All groups share one centre, and each spreads out both ways along 13 directions, with some noise.
Known rows, each followed by its group:
[16,35,4,17,0,16,4,-11,15,16,9,-15,-25,-6,37,4,-29,-10,3,-8,-9,7,-24]
(1)
[2,54,-35,14,-6,6,-8,5,-40,-1,23,-49,-25,28,49,-11,4,-2,-36,10,-47,24,15]
(3)
[32,-8,2,41,-10,12,30,13,-4,38,-8,33,-79,35,38,7,-2,14,1,-33,-72,3,36]
(1)
[-44,-40,-6,-33,-17,59,56,1,-6,11,0,-47,-12,20,-33,41,20,57,-34,19,6,15,-22]
(2)
[19,21,-41,-51,22,40,42,50,24,7,-13,-10,-25,4,-11,-37,-36,7,31,52,14,-10,-3]
(3)
[-11,-1,-11,0,-47,-18,-20,17,-18,-49,34,20,17,-17,27,11,6,-5,-17,-7,9,59,13]
(2)
[-40,1,-19,2,30,-5,15,32,-14,-59,-21,-21,48,-11,-50,3,-17,38,47,26,-16,16,-9]
(1)
[-26,-36,55,21,9,2,11,39,67,-29,-11,31,-15,6,-70,-4,-47,-6,-20,7,-28,-1,13]
(2)
[3,-35,11,20,-18,-28,-25,42,-48,23,22,24,-15,81,-19,3,47,-17,-34,-43,-6,-19,29]
(0)
[5,13,-28,-21,20,-12,-14,-11,-15,48,-1,-44,6,33,-16,-31,27,7,-10,23,15,-62,12]
(2)
[10,-42,20,-1,7,8,29,-23,0,1,-33,7,-75,37,-3,28,10,-25,-2,14,3,28,28]
(1)
[16,35,-27,-2,-7,9,12,50,17,11,53,-11,-38,33,-13,-5,-44,16,-16,0,3,37,25]
(0)
[15,-37,22,-2,26,-23,17,-68,-35,-24,8,19,11,-28,-24,33,30,-13,9,-24,1,14,30]
(0)
[3,-25,-38,-7,40,23,12,17,-40,17,-77,8,-22,36,15,-21,40,16,16,27,-40,-34,19]
(0)
[-4,-11,-13,9,27,24,39,-34,-20,-23,9,14,43,-43,-46,30,11,63,9,-31,-3,18,3]
(1)
[10,-5,15,-8,-59,-28,-2,2,16,20,-15,-20,-12,6,64,-7,7,-10,5,-14,-79,-11,9]
(1)
[32,-35,-11,-34,6,-37,34,-33,-33,-7,1,-5,14,-4,-12,-5,39,12,10,-17,-92,-10,72]
(3)
[26,-4,-3,-16,3,32,46,-45,-40,10,23,-1,-27,-24,12,-6,21,-29,-11,12,20,-29,2]
(1)
[5,24,4,-10,-36,37,19,0,10,-34,36,-2,15,-7,-4,17,-18,-4,-48,-38,14,73,-16]
(2)
[0,-11,-39,-26,34,58,25,92,-21,-10,-17,32,-18,21,-5,-11,-14,20,7,34,-4,18,-3]
(3)
[18,62,-7,91,-23,19,52,-50,-54,-29,-12,-8,-21,8,15,-16,16,-16,21,-65,-6,-4,-20]
(3)
[1,-23,12,-10,39,-53,-44,0,-4,41,-1,-23,-27,31,21,47,1,-7,41,27,13,5,-2]
(1)
[25,32,-20,23,10,-1,-9,-36,4,3,-27,-2,19,21,-8,-5,18,23,-10,-65,-21,30,14]
(1)
[13,31,25,3,0,-13,20,-39,39,-64,-31,-21,3,-32,-25,-27,-41,-62,34,11,5,16,5]
(0)
[5,-8,-20,-43,-22,18,-24,10,28,8,7,29,50,-13,-15,-2,11,38,-41,-36,22,34,4]
(2)
[10,7,30,36,-29,-43,-10,-10,16,-16,9,-10,-14,39,-17,-3,-4,-33,-16,-45,-39,19,33]
(0)
[-3,18,28,-4,-13,-17,-30,15,27,23,13,-29,-3,17,13,-2,-23,-33,5,7,17,-22,-34]
(3)
[3,-26,-34,0,71,-9,-9,25,-75,9,72,29,2,12,-31,30,23,43,-34,12,-11,7,56]
(1)
[-9,31,-33,21,39,5,-17,4,10,4,-20,-42,2,69,-48,3,-4,36,-19,-17,-6,33,13]
(1)
[-8,46,-36,5,40,62,17,-32,19,-7,-41,-24,2,-13,-19,-25,-10,16,-1,30,45,0,-25]
(2)
[25,-17,1,11,9,20,51,-15,-19,34,13,-3,-28,61,-64,5,27,15,-30,-48,-18,-15,36]
(2)
[-6,12,6,34,16,-22,-19,27,-25,21,36,17,52,-16,-6,18,-6,25,40,-34,3,-37,-39]
(0)
[-4,-44,0,-25,-5,30,41,-36,17,-23,-58,12,-15,-2,-33,-9,24,7,-12,15,8,2,29]
(1)
[33,-7,-47,-48,29,14,40,-6,13,-17,-44,44,4,-51,-20,-51,-4,5,60,45,42,-30,34]
(3)
[-9,-44,1,1,-4,-40,-22,-15,15,-1,-58,12,-4,-5,41,40,14,38,52,-9,-45,48,17]
(1)
[25,-10,-46,-39,12,34,50,19,-41,-28,1,36,29,-32,-7,-12,16,27,11,-6,-21,15,27]
(3)
[28,-23,-11,13,9,-17,25,-5,-50,-7,-21,36,-27,25,0,-12,38,-20,18,-18,-22,-15,51]
(2)
[-21,-12,-2,22,16,-20,34,13,-3,-31,6,2,-4,-3,-58,-11,-11,23,28,21,-27,-20,37]
(0)
[-20,17,-31,14,25,-27,-57,-7,10,24,2,-28,36,18,-5,28,3,76,-12,-17,-19,31,12]
(1)
[-11,-8,18,-6,12,7,-21,-12,31,29,27,1,0,-35,11,20,-23,12,-20,24,3,-11,-10]
(3)
[3,-22,-23,-30,-26,45,30,16,-11,3,9,21,0,28,-42,-16,36,19,-58,-18,29,3,22]
(2)
[3,5,-10,21,-16,-2,28,-52,-51,-29,-1,-8,-10,-20,36,24,22,5,15,-16,-16,34,8]
(2)
[-14,-7,-13,-11,-10,-3,-24,-25,38,21,0,-10,-8,2,-10,-26,15,27,-66,22,-29,-12,56]
(0)
[23,-2,27,-14,8,29,35,-47,-20,-33,-26,-10,-16,11,-18,-9,14,-75,-17,-8,23,2,-7]
(0)
[0,5,0,27,1,-5,17,-64,-63,-9,49,-21,-2,1,-6,48,34,6,-17,-21,43,27,-3]
(3)
[-4,21,-13,4,28,13,-1,-12,16,-10,-9,-8,27,-32,1,21,-26,37,22,-5,-10,31,-17]
(2)
[13,10,-29,5,35,37,51,23,-26,4,-12,-7,-13,38,-50,-20,4,23,6,-5,-22,-19,10]
(2)
[-26,14,8,29,18,-16,-20,-14,2,4,15,-26,39,-12,-37,-12,-4,21,-14,2,-22,-38,2]
(3)
[1,51,-24,28,-29,-28,-4,-11,-27,-5,23,-51,-32,21,26,-28,4,-22,5,21,6,-8,13]
(3)
[0,-15,-3,-10,9,4,12,-32,44,20,27,30,6,-53,-34,-5,-11,36,-14,13,25,-28,23]
(3)
[4,-22,28,22,36,-26,15,-30,-22,-14,-18,25,29,-37,-18,27,6,-4,62,-24,-1,-21,-17]
(0)
[39,-2,-18,-28,0,-31,15,-56,-5,-38,30,4,-24,-18,1,11,-3,-19,-5,2,6,71,74]
(0)
[-27,-51,-6,-38,24,14,8,21,6,-16,-49,0,3,-1,8,43,1,38,30,33,-10,46,-15]
(2)
[-2,-8,-14,14,21,-41,-37,11,-6,58,30,2,-7,15,0,4,12,35,6,8,-2,-48,23]
(1)
[-2,4,21,20,-26,16,20,48,8,31,17,12,-37,3,29,-11,-24,-23,19,14,10,-49,-42]
(3)
[-22,22,-63,22,52,4,2,4,-9,-42,-13,2,32,-19,-57,-41,-2,72,-15,35,-44,4,68]
(3)
[52,36,-2,14,-14,-32,-31,-43,3,22,18,4,-5,28,8,-12,10,-36,-24,-70,10,20,30]
(2)
[3,-50,21,-45,22,31,64,39,-13,-51,-10,21,20,10,-80,-17,-1,-22,-16,2,-51,-4,28]
(1)
[-42,-3,-12,28,34,-35,-9,4,-32,-34,-21,-30,46,-11,-14,20,10,50,41,14,-64,-4,3]
(0)
[-18,-41,18,15,17,-4,-2,5,-3,17,49,35,-4,-6,-34,46,1,36,-12,-4,27,-1,6]
(0)
[-8,-29,43,36,39,-41,1,-15,15,-8,22,19,-19,-28,-9,60,-31,20,36,-2,-34,24,19]
(2)
[36,-11,-13,-48,31,23,21,19,5,-2,-27,2,-3,47,-30,13,-3,-2,3,-28,-8,48,8]
(3)
[-35,-24,-9,16,42,0,-3,23,-24,10,-9,-11,29,17,-42,22,18,68,1,1,-45,-17,7]
(0)
[-4,-6,10,22,-16,-13,33,-5,-47,-47,57,12,-19,-12,-13,13,1,-30,1,10,33,16,14]
(0)

New rows. What belongs after each?
[41,-17,7,-9,18,-18,-1,-51,31,22,-41,-3,-69,31,20,13,-4,-25,-1,-9,-21,40,52]
(3)
[-17,-11,32,-22,29,-8,-35,30,7,65,13,-32,3,14,0,-16,-5,-37,-3,56,15,-106,-45]
(3)
[-15,15,-4,-12,16,-41,-33,17,3,4,-13,-51,31,1,19,5,-12,8,38,26,-38,-10,-15]
(2)
[15,8,-8,23,5,-11,15,-53,-65,5,9,-15,-13,-16,36,-2,41,-16,-1,-1,-31,-31,20]
(3)
[14,1,-23,-14,21,-39,-79,-19,-4,36,29,21,22,-25,49,4,23,13,-33,10,-4,3,39]
(1)
[28,-3,-7,-11,50,12,30,-66,-51,7,40,-31,22,39,-84,22,37,8,-52,-46,14,8,35]
(2)
[-16,-17,12,11,32,19,-10,42,-25,27,-21,27,6,-18,26,-28,7,-3,-6,33,-67,-78,-8]
(3)
[-32,19,-9,-34,-13,4,17,-22,10,-26,-25,-79,28,-17,-2,-4,-4,-1,27,44,22,-5,-46]
(1)
[-3,-38,-33,-70,67,29,-2,53,8,22,0,8,-17,8,-12,10,-13,38,-22,63,-33,11,36]
(3)
[11,-4,-14,-18,9,-20,-46,-27,18,3,-20,-2,44,35,-49,-5,28,16,-37,-44,14,36,31]
(2)
[-23,-8,10,45,-26,-66,-20,-25,20,-40,-56,-4,-1,-1,11,3,7,10,62,-5,-20,18,14]
(1)
[34,-17,22,-12,-22,0,36,14,2,1,-12,14,-26,4,27,14,-10,-22,45,-26,-35,6,-6]
(3)
[-41,3,-29,9,7,-75,-18,10,-27,-57,4,-40,25,-19,-5,0,-2,28,46,58,-44,17,46]
(0)
[10,36,-45,-39,39,34,-5,3,16,29,-9,-49,-9,1,28,-3,-24,28,-2,44,-4,17,-8]
(0)
[10,12,-13,46,50,47,60,-9,-15,-23,8,28,-6,9,-68,16,-11,39,-3,-46,-4,27,13]
(1)
[-19,3,-25,30,26,15,10,57,-49,-16,-32,16,-9,5,6,-45,9,11,12,39,-51,-52,10]
(3)
[-6,-1,-14,-23,12,-29,25,-9,-1,-26,1,-18,17,-26,-44,-10,-7,2,74,47,62,-25,-3]
(3)
[-9,-14,18,0,-15,-14,19,-11,5,-26,21,15,42,-45,-29,-5,-1,13,1,-12,-27,-16,5]
(1)
[28,8,-38,-3,-60,7,15,29,-24,31,38,15,-21,37,26,-7,27,27,-24,-38,2,15,19]
(2)
[14,-5,-44,-10,38,-26,30,40,-2,-8,-13,6,-36,21,-24,-10,-20,32,60,40,-30,8,62]
(0)
[6,-31,25,-11,21,0,45,-37,-7,-65,-40,26,46,-18,-85,-19,18,-32,33,-19,21,-18,12]
(1)
[-19,1,-13,-3,16,-71,-3,-1,4,-51,39,-40,10,-5,-39,25,-27,26,35,35,-23,50,51]
(0)
[21,6,-15,26,8,-1,24,3,-37,-52,2,47,-13,-31,33,15,-12,-1,34,-19,-15,54,20]
(2)
[-23,11,-24,12,64,12,-21,10,-18,9,-32,-12,-15,18,-24,-21,4,-9,6,68,45,-47,-6]
(3)
[5,-27,8,23,-3,-41,-22,-79,-66,4,28,10,1,-21,24,24,61,-10,-31,-13,-2,-11,45]
(3)
[-23,-16,-9,1,-2,-25,-16,-4,1,-6,-52,-37,-41,41,12,-24,20,-4,-11,50,-57,-9,51]
(0)
[41,13,-20,-27,49,0,21,33,-1,22,-23,3,-20,29,-15,-12,-22,-16,66,15,15,-20,-3]
(0)
[-4,17,-21,6,64,41,-5,-3,15,10,26,1,19,1,-38,48,-31,68,-24,-24,6,65,-6]
(1)
[38,-9,-12,-55,14,29,-4,-29,8,-3,-47,39,6,-48,37,-39,10,-39,0,24,12,-14,13]
(1)
[-25,18,11,45,4,-13,-43,13,-9,-23,-12,-10,-21,31,26,22,-13,-27,6,2,38,41,-31]
(3)
[-3,62,-24,13,70,34,0,-35,1,-4,-41,-64,-6,10,-1,-3,-26,3,2,28,-12,16,-20]
(3)
[2,-39,-4,-10,-4,17,12,9,33,9,3,20,-80,48,-28,1,2,7,-70,18,0,42,77]
(0)
[-4,-4,-39,-11,23,69,13,-25,10,31,-74,3,-43,-11,46,-25,22,38,-34,48,-38,-19,19]
(0)
[34,-19,-23,-2,52,-43,2,44,-53,-13,-40,25,-6,45,4,7,8,-1,70,-17,-64,13,40]
(2)
[-19,-23,-22,2,26,-51,2,14,-25,18,38,-13,8,6,-36,4,13,53,21,29,-31,-39,46]
(0)
[8,14,-9,-23,26,-8,2,7,-48,-26,-13,-32,-8,19,28,15,-3,-48,43,34,28,23,-24]
(0)
[3,15,-32,27,38,-48,-52,11,-49,12,20,4,-18,-4,73,40,-5,17,40,19,-17,35,10]
(1)
[-13,-30,-6,-7,37,-14,0,-39,3,13,-14,-4,16,-14,-35,3,24,43,-2,18,-34,-28,41]
(0)
[0,-52,9,-7,4,-50,8,-13,-33,9,9,1,-41,11,10,20,30,-5,23,38,-24,-27,55]
(3)
[-36,13,-15,6,-5,6,23,16,6,-1,-14,-50,-16,-2,13,11,-17,32,43,49,-6,-6,-29]
(1)
[-7,3,-26,-48,49,59,-10,17,-19,16,-29,-13,37,5,-13,-15,13,1,-22,30,38,-22,-44]
(0)
[4,-7,-33,-52,25,24,8,-3,-39,-12,-1,-10,36,18,-48,-32,39,-12,-40,13,36,-15,16]
(2)
[4,-13,18,-25,9,-20,17,-4,6,8,11,-27,29,9,-43,10,-6,-1,27,-10,-6,-28,-12]
(3)
[6,-6,-29,7,68,17,40,-8,-11,-26,-58,12,-3,6,-63,-21,7,23,42,17,-23,-19,35]
(3)
[-3,36,6,-15,-5,-34,4,-17,25,2,42,-81,44,9,-44,3,-24,14,1,-16,-26,-1,-12]
(3)
[32,-38,-19,18,32,-6,29,-7,-28,26,-23,57,-47,20,-9,6,31,20,33,-15,-5,-18,53]
(2)
[15,14,-21,-24,43,10,-15,-20,-16,-34,2,31,59,-53,-31,-36,7,-14,-8,11,37,-16,13]
(1)
[16,-9,15,-31,6,-62,-17,-71,-20,-9,-1,-46,4,-15,25,29,15,-43,36,19,13,12,8]
(3)
[10,-49,32,16,5,-27,-8,-51,27,19,12,37,-20,3,-38,39,14,7,-22,-38,25,16,39]
(3)
[-39,23,-20,-25,21,9,-23,-32,52,-7,-48,-79,27,12,-26,24,-16,41,13,36,42,41,-38]
(1)
[-13,-21,18,36,7,13,19,-16,-25,-19,39,37,41,-24,-54,27,15,30,-25,-53,0,4,0]
(0)
[-5,-1,-7,-7,60,24,2,38,-11,-23,-48,7,47,31,-61,-4,-4,1,26,-16,13,3,-29]
(3)
[23,3,-16,-15,0,-22,19,-80,-1,-11,23,-11,13,-45,-9,7,10,23,-3,-10,-18,26,56]
(3)
[28,-46,21,27,35,-43,3,-19,-3,13,25,66,-15,-14,-25,25,4,10,18,-32,-27,-7,59]
(2)
[-17,-52,6,-22,31,-28,-37,3,-18,32,0,8,29,24,-37,24,38,24,-17,4,-2,-31,12]
(0)
[-29,-10,14,22,10,-10,-20,0,-2,-12,52,31,74,-49,-43,21,0,44,-10,-27,18,-11,-21]
(0)
